There are 3 nested groupings, the coarsest first. Each group lies inside one group of the grouping before and may be the whole of it. The rows also spread widely along 11 directions, which tell nothing about the answers.
In the rows, zero is written as 128.
Known rows, each followed by its group in each grouping:
[131 110 108  78 129 173 114 113 143  72 107 138 155 123 161 139 156 142
  99 112 158 101] -> q194 tufo q700
[126  80  93 132 128  61 140 127 117 184 135 126  98 112 117 102  87 129
 139 128  87 151] -> q194 buzar q195
[150 150 123  65 155 126 118 138 126 131  87 102 137 153 112 110 130 121
 127 104  78 173] -> q194 buzar q613
[149  69 104  84 106  43 139 139 166 170 122 155  98 100  98 116  83 193
 145 175 123 126] -> q771 Nak q202
[129 151  98  31 135  81 121 108 126  95  78  98  89 160  90 158 155  99
 141 103  87 153] -> q194 Nubu q720
[ 92 126 131 151 120 166 132 121 114  94 147 135 118 167 139 122 144  77
  79 111 149 114] -> q194 zikur q77
[122 171 155 142 113 129 177 205  95 128 162 161 117 181 120 108 131 121
  92 174 111 133] -> q137 foso q978
[154 134 114 140 149 109  88 170  84 167 122 157 104  80 145 123 159 144
 135 174 105 137] -> q24 Vome q942
[147 137 180 162 131 164 150 194 128 122 148 128 142 149 139  95 149 114
  91 131 121 144] -> q24 Sil q432
[143  91 120  97 149 129  46 115 166 125 116 175  82  91 117 157 139 107
 123 154 141  98] -> q194 zikur q793
[125  96  73  76 137 169 105 112 129  84  97 132 171 100 178 124 143 145
 118 104 129 111] -> q194 tufo q727
[139  96 132 160 132 143 171 140 140 118 152 104 162 135 147 125 134 148
  84 102 129 130] -> q194 Nubu q976
[161 121 121  77 161 120  60  95 123 134  77 118  92  98 110 164 172 111
 137 115 117 141] -> q194 Nubu q439
[150 165 132  99 131  87 192 186 114 156 163 130 157 160 125 132  86 171
 129 151  66 160] -> q137 Kezov q278
[192 129 201  99 137 100 146 122 142 189 152 126 126 141 102 157  94 199
 108 160 135 147] -> q137 foso q403
[158 110 131 112 158 112 145 136 171 131 150 139 147 135 108 161 110 193
 112 163 116 110] -> q137 Meseg q831
[140  82 111  90  87  82 129  92 100 140 116 120  88  92 161 126 132 155
 141 132 152 118] -> q24 Sil q821
[128 135 126 177 173  97 149 134 133 167 172 121 141 152  87 169 112 165
 100 164 111 136] -> q771 Nak q433
[104 117 123 136  99 151 140  90  55 135 117 116 121 153 160  82 145 125
  95 126 163 139] -> q24 vodor q688
[156  87 132 125 122  83 187 177 119 179 139 135 136 135 116  95 107 210
 126 163 111 145] -> q137 Kezov q406
[139  79 120  64 115  63 150 127 198 169 135 172 108 155  70 106  51 199
 123 186 129 134] -> q771 nepu q217
[148  91 127 113 143 119  69  70 113 170 130 139  99  71 144 151 103 122
 141 140 138 108] -> q137 dizof q51
[119  88 114 146 117 126 169 208 126 101 141 147 144  99 163  73 141 120
 129 133  82 105] -> q137 dizof q381
[124 149 108  90 141 138 147 149 122  81 112 112 147 166 128 124 158 133
 113 127 104 135] -> q24 Sil q780
[115  43 106 159 153 155 159  98 130 132 112 108 152 139 123  84 140 175
  88 133 147 109] -> q137 Meseg q895
[129  91  88 166 128  88 139 174  90 140 138 134 110  96 141 111 148 130
 133 138  95 124] -> q194 buzar q40
[139 129 118  90 128  94 123 156 139 137 144 164 107 107 130 149 104 130
 141 163  90 117] -> q137 foso q141
[120 126 143 137 168 167 134 106 152 100 114  91 148 154 100 134 149 100
  96  98 109 141] -> q771 nepu q370
[133 119  85 124 135 119 144 108  89 123 150 128 164  87 180 158 128 177
 130 137 115  98] -> q137 Meseg q496
[147  91 130 124 166 191 112 140 139 124 113 147 170 118 136 105 146 180
  95 151 145 110] -> q137 Kezov q647
[105  62 141 111 156 145 139 108 179 130  96 136  90 194  50  82 122 126
  87 148 142 127] -> q137 foso q978
[122 112 142 173 203 191 121  97 155 108 158 103 172 148 115 163 129 124
  84 119 119 109] -> q137 dizof q51
[132 100 145 157  72  80 139 174  98 128 151 156  61  81 155 115 153  85
 142 141 133 110] -> q24 Sil q432
[159  82 153 175 184 146  99 169 152 141 124 147 111  94  94 142 172 129
 115 155 114 114] -> q137 Kezov q278
[139 110 132 142 134 132 148 153 139 122 132 127 154 105 139 114 131 136
 118 124  99 129] -> q771 nepu q217
[115 130 136 114 111 176 153  90 123  83 150 110 164 160 164 146 120 116
  82  90 166 116] -> q194 tufo q727
[139 142 162 172 172 184 136 126 102 108 140 119 145 175 104 155 182 145
  65 152 159 118] -> q137 Meseg q895
[153 114 117 179 184 156 120 172 119 110 148 136 167  74 152 168 177 163
 123 143  98  97] -> q137 Kezov q406
[101 113  83 114 140  82 121 164 105 136 124 177  77 154  85 112 136 124
 134 191 101 111] -> q137 dizof q51
[113  63 128 194  88  91 181 140 117 132 181 163  88 133 129 119 125 154
  99 176 171  75] -> q137 Meseg q831
[185  78 175 114 154 170 113 109 169 127 106 113 157  69 153 133 139 163
 118 109 137 116] -> q137 Meseg q496
[138 150 183 115 129 131 137 154 162 107 126 105 111 143 120 124 129  53
 125  93  76 165] -> q24 vodor q688
[159  95 158 131 107 139 168 138 121  86 129 108 149  87 172 137 167 162
 120 107 141  99] -> q137 Meseg q496
[171  87 140  64 115 111  98 156 201 135 113 168 123  67 131 118  91 155
 143 151 121 116] -> q771 Nak q202
[120 106 152 124 172 118 154 106 175 120 129  75 124 163  81 132 100  86
 125  90  67 151] -> q137 dizof q51

New rows. What belongs after each?
[138 106 118  84 155 145 144  68 115 165 126  81 190 128 161 105  79 173
 119 103 107 149] -> q137 dizof q381
[158 102 100  87 157 118  80 152 147 181 115 180 135  96 135 103  95 188
 134 190 101 145] -> q24 vodor q688
[119 116 146 163 117 158 168 144  94 125 123 112 148 172 118  82 156 156
  70 142 171 133] -> q771 Nak q202
[146 161 184 114 102 157 126 116  76 137 127 124 107 160 143 113 150 132
  87 142 181 143] -> q24 Vome q942
[193 112 186  62 154 149 121 141 199 104 127 131 157 118 116 156 130 190
 111 137 129 115] -> q137 dizof q381
[150 111 178 115 145 148 123 119 196  84 137 108 115 131 111 168 144 113
 106 109 127 121] -> q24 Sil q821
[153 107 113  76 132 141 106 148 108 129  81 154 130 132 133 104 173 178
 102 152 160 130] -> q194 tufo q700
[124 113 153 126 117 154 111 141 137 125 128 152  96 142 129  98 134  95
 100 145 145 127] -> q24 Sil q821
[104 165 114 121 122  76 133 150 104 168 163 153  82 157 117 116  80  86
 134 161  81 156] -> q24 Vome q942
[159 142 111 106 118 133  98 131  56 160 135 148 150  84 196 137 129 152
 119 136 143 134] -> q194 tufo q727
[101  90 108 149 140 152 184 169 189 111 183 147 177 139 146 106  70 135
 101 137  78 103] -> q137 foso q141
[172 170 128  68 155 112 108 103 123 134 152 124 162 127 144 213 119 196
 109 135 124 133] -> q194 zikur q77
[122  65 115 128 114  91 176 137 150 130 119 107 121 124 129  87 120 145
 131 117  94 145] -> q24 vodor q688
[162  96 204 138 133 132 146 144 176 144 143 147 107 153  88 123 117 149
  95 154 150 124] -> q137 Meseg q496
[ 98 103 117 153 100 113 128 129 118 111 145 149  87 105 149 120 132  73
 132 129 118 112] -> q24 vodor q688
[135  58 143 172 132 110 152  82  88 184 141  98 117 113 131 106 125 162
 106 130 156 125] -> q137 dizof q381
[120 135 116 124 137 160  91 157  97 117 114 162 117 132 145 105 166 100
  97 141 132 122] -> q194 zikur q77
[154 116 120 108 184 107 175 104 155 169 161 107 181 175  88 172  83 243
 100 160 108 145] -> q137 Kezov q278
[129 141  84  94 108 102 127 139  54 135 117 122 136  96 190 118 141 125
 139 110  92 143] -> q194 zikur q77
[145 104 115 103 143  98 171 164 195 116 169 161 164 127 126 151  80 199
 124 164  90 102] -> q137 Meseg q496
[ 96  99  77 158 150 125 158 211 133 105 128 155 134 157 111  73 163 130
 110 164  84 125] -> q24 Sil q432
[ 95  98 127 155 100 119 195 196  93 154 117 130 110 211 107  13 132 117
  80 134 119 168] -> q194 zikur q77
[153 142 134 145 161 157 101 173 136  75 144 155 132 109 138 180 197 146
 101 162 132  97] -> q24 Sil q821
[157 121 129  87 121 105 144 178 153  99 109 154 130 122 108 129 157 177
 124 160 116 120] -> q771 nepu q217
[148  94 165 119 148 155 109  53 121 157 120 101 122 129 126 132 111 136
 103 116 162 126] -> q137 dizof q51
[126 115  65 112 151 118 126 204 128  99 117 173 144 124 130 120 163 154
 123 163  91 120] -> q194 tufo q727
[152 119  91  46 153  93  85  85  69 181  49  96 105 112 127 111 154 134
 150 110 105 182] -> q194 tufo q700
[157  88 148 144 145  91 191 150 160 154 150 105 144 137 107 126 105 181
 116 138  92 143] -> q137 Meseg q895
[122 151  67  94 135 152  92 144  59 126  96 151 139 133 158 102 169 131
 113 146 122 132] -> q194 Nubu q439
[193 152 173 119 130 153 115 158  71 148 127 143 142  98 158 148 167 181
 109 157 153 126] -> q137 Kezov q278
[124  89 114 153 176 147 121 212 169 129 115 159 137 147  95  78 151 131
  94 153  88 139] -> q194 zikur q77
[120  97 113 180 179 127 163 159 151 137 148 104 154 144 115 123 130 123
 101 110  82 149] -> q194 tufo q700
[159 162 149 133 142 127 125 167 105  99 138 110 133  87 161 170 181 126
 130 122  95 130] -> q24 Vome q942
[157 100 174 145 104 114 104 199 145 127 133 182  65  98 121 112 163 100
 126 167 143 111] -> q24 Sil q432
[164 118 154 141 108 102 151 169 110 125 161 150 114  86 147 165 147 154
 128 154 130 102] -> q137 Kezov q278
[166 195 134  81 140  97 102 148 107 113 130 137 125  88 136 196 150 118
 152 137  81 135] -> q771 nepu q217
[174 113 168 183 151 152 141 236 163  97 135 158 153  87 126 124 186 150
 104 155 104 112] -> q771 nepu q217
[145 126 120 166 160 102 120 194 100 184 140 153 119 130 114 113 133 121
 117 159  89 164] -> q194 tufo q727
[154 100 151 112 174 104 142 137 196 136 136 137 119 161  61 153 113 171
 110 167 109 130] -> q137 Meseg q895
[182 135 201 106 107 117 154 197 160 120 146 131 129  80 155 137 124 111
 142 112  77 131] -> q137 foso q403
[154  91 157 152 190 164 121 101 201 164 143 111 174 131  95 132  89 167
  85 126 121 146] -> q771 nepu q370
[183 115 151 106 125 106 100 176 111 184 137 191 109  88 136 117 115 175
 131 193 133 126] -> q137 Kezov q647
[111 132  93  47 126 169 104 122  87  85  59 124 130 105 169  87 166  85
 141 104  96 125] -> q137 foso q978
[110 106 120 208 139 109 179 156 132 104 199 138 129 154 119 176 153 147
  82 146 144  97] -> q194 tufo q700
[ 83  67  88 167 153 152 172 153 159 148 162 159 159 163 122  66  74 145
  92 160  97 110] -> q137 foso q403
[109 120 141 159  96 154 136 120 107 116 170 142 112 129 169 123 120  98
  93 134 164 103] -> q24 Sil q821
[178 109 160 107 125 119 105 164 135 139 120 178  92 110 113 137 154 168
 119 188 159 102] -> q137 Meseg q831
[198 155 180   5 109 134 131 130 148 116 107 120 160 104 162 142 102 163
 143 105 111 146] -> q137 Kezov q647
[113 119 102 205 145  97 139 187  97  95 163 148  97 123 120 171 203 117
 105 151 111  98] -> q194 zikur q77
[113  97 129 151 132  98 166 171 171  65 145 135  97 157  82 164 168 101
 107 122 117 109] -> q194 tufo q727
[148 107 137  85 111 132 133 158 103 130  84 131 115 155 121  77 173 160
  97 142 150 142] -> q194 zikur q793
[133  58 106  89 120 114 145 174 179  96  99 147 117  86 129  95 131 123
 154 125  83 105] -> q137 Kezov q278
[141 160 105  98 122 148  60 116  72 120 141 184 117  87 183 169 156 135
 117 171 167  88] -> q24 Sil q432
[136 134 180 104 131 122 141 158 169 149 124 116  98 171  97  88  96  75
 116 119  84 179] -> q24 Sil q821
[145 151 105  49 126 164  75 156 107 131  83 171 141 112 170  76 130 134
 130 154 108 147] -> q24 vodor q688
[126 104 102 182 152 112 176 157 120 136 177 144 151 167 113 152 142 203
  77 171 149 116] -> q194 tufo q700
[145 139 113 120 141 168 129 132  82  79 124 122 168 140 153 157 187 191
  82 138 161 103] -> q194 buzar q40
[143 120 136 142 157  81  92 121 129 154 143 132  71 103 103 181 145  93
 145 142 102 130] -> q24 Sil q432
[152 139 130 111 155 137 102 146  92  91  76  87 123  99 147 137 219 101
 140 100  94 141] -> q24 Sil q780
[189 133 207 107 122 106 160 165 172 119 147 120 121 119 117 160 124 134
 123 126 107 136] -> q137 Meseg q895
[137 170 160 152 145 165 126 101 128 126 197 125 157 135 161 185  97 132
  87 132 139 119] -> q24 Vome q942
[173 141 144  83 119 143 129 127  80 136 111 107 156  82 187 136 148 171
 126 123 119 130] -> q137 foso q141
[135  93 151 107 106 119 183  79  99 156 112  84 134 148 140  90 109 157
 115 102 144 145] -> q137 Meseg q496
[112 128 109  85 134 139 166 117 112 101 135 127 158 181 126 114 129 172
  95 144 134 112] -> q137 dizof q381
[166 119 168 114 119 135 138 148 133  89 123 111 125 128 126 150 170 146
 100 113 142 122] -> q194 buzar q40
[142 164 164 157 161 147 104  76 102 147 158  80 131 125 150 180 126  75
 113  91 114 147] -> q24 Sil q780
[ 99 110  88 122 174 161  90  89 139 111 107 134 129 159  85 139 149 142
  90 156 155 106] -> q771 Nak q202
[137  81 155 138 148 137 127 137 191  84 134 127 108  94 113 159 140  90
 136 105 103  98] -> q137 Kezov q406
[175 144 176 104 142 135  83 168 116 171 101 146  96 114 122  98 145 124
 123 157 116 166] -> q24 Vome q942
[116  66 104 211 130  81 164 179 112 131 147 136  94 126 110 115 177 149
 112 167 125 109] -> q24 Sil q780
[132 161 142 126 144 186 124 170  95 120 121 128 165 161 156  90 157 113
  80 118 119 149] -> q194 zikur q77
[140 201 167 104 123 163  96 160 111  92 144 151 114 142 151 156 150  73
 109 138 121 131] -> q24 Sil q821
[148 120 119 109 123  68 174 171 152 131 155 107 136 112 143 137  98 153
 146 124  61 148] -> q24 Sil q821
[103  85  50 143 145 129 135 127 100 166 153 184 160 123 156  90  87 195
 112 192 127  96] -> q137 Meseg q496
[ 84 101  91 120 152 111 127  79 150 132 149 143  91 164  86 156  98 112
 113 154 116 105] -> q137 foso q141
[180 170 152 113 171 133  67 133 107 149 130 141 119  93 136 186 161 152
 121 165 124 135] -> q24 Vome q942
[135  61 163 213 135 169 159 118 113 154 164 120 149 116 148 105 132 160
  82 133 172 111] -> q137 Kezov q647
[172  72 137  99 104 100 126 183 167 132 107 178 109  83 116 101 138 190
 126 175 139 112] -> q771 nepu q370
[151 104 141 111 128 140 138 125 144 123 150 135 155 103 157 133 100 163
 117 138 129 103] -> q137 dizof q51
[109 127 138 130 176 142 145  57 146  82 151  91 127 182  78 216 152 135
  91 121 137  98] -> q137 foso q403
[149 100  83 134 160 121 125 146 121 147 141 140 166  90 158 134 134 226
 117 175 117 117] -> q24 Vome q942
[ 88  47  68 159 160 146 180 106 109 120 111 100 163 152 122  80 146 176
 101 128 124 117] -> q137 Kezov q647
[114 138 140 189 147 102 161 174 108 124 171 161  89 181  77 153 160 128
  95 186 127 108] -> q137 Meseg q496
[162 116 133 141 141 107 123 172 130 168 158 181 123 118 123 133 111 179
 113 198 130 111] -> q137 Meseg q831
[148  82 122 146 140 139 178 189 169 122 139 150 183 126 122  99 131 223
  90 169 126 113] -> q771 nepu q217
[154 151 138  92 153 105 146 102  98 159 140 106 145 152 114 173 121 187
 115 146 115 142] -> q137 foso q403
[ 91  72  92 126  96 115 181  92 133 120 158 140 133 170 138 117  98 169
  85 134 179 102] -> q194 tufo q700
[141 161 146  77 143  85 137  90 137 108 123  79  98 149  99 190 138 122
 136 107  95 152] -> q24 Vome q942
[101 124 116 100 132 169 139 106 134  80 111  97 142 156 145 108 142  97
 104  97 118 130] -> q24 Sil q821
[164 106 148 135 185 128  92  83 171 172 157 125 127 125 102 190 101 177
 103 157 136 131] -> q24 Sil q821
[123  99 133 175 104  87 165 131 136 152 200 180 105 143 103 153  95 176
  92 193 170  93] -> q771 nepu q217
[112  86 127 171 138 155 160 117 132 124 147 102 159 142 144 115 122 115
  88  93 131 133] -> q194 tufo q727
[170 167 128  57 108 142 160 185  92 116 118 134 189 139 185 112 143 199
 104 130 127 149] -> q194 tufo q700
[134 150 142  99 119  94  89 150 126 179 128 178  75 131  99 116  98  92
 131 173 121 144] -> q771 Nak q433
[169  59 169 165 134 152 100 104 113 163 107 121 108  68 149 113 159 134
 115 128 167 110] -> q137 Meseg q831
[174 109 201 152 135 151 135 161 190 157 178 151 144 107 140 124  69 116
 105 137 112 128] -> q137 Meseg q895
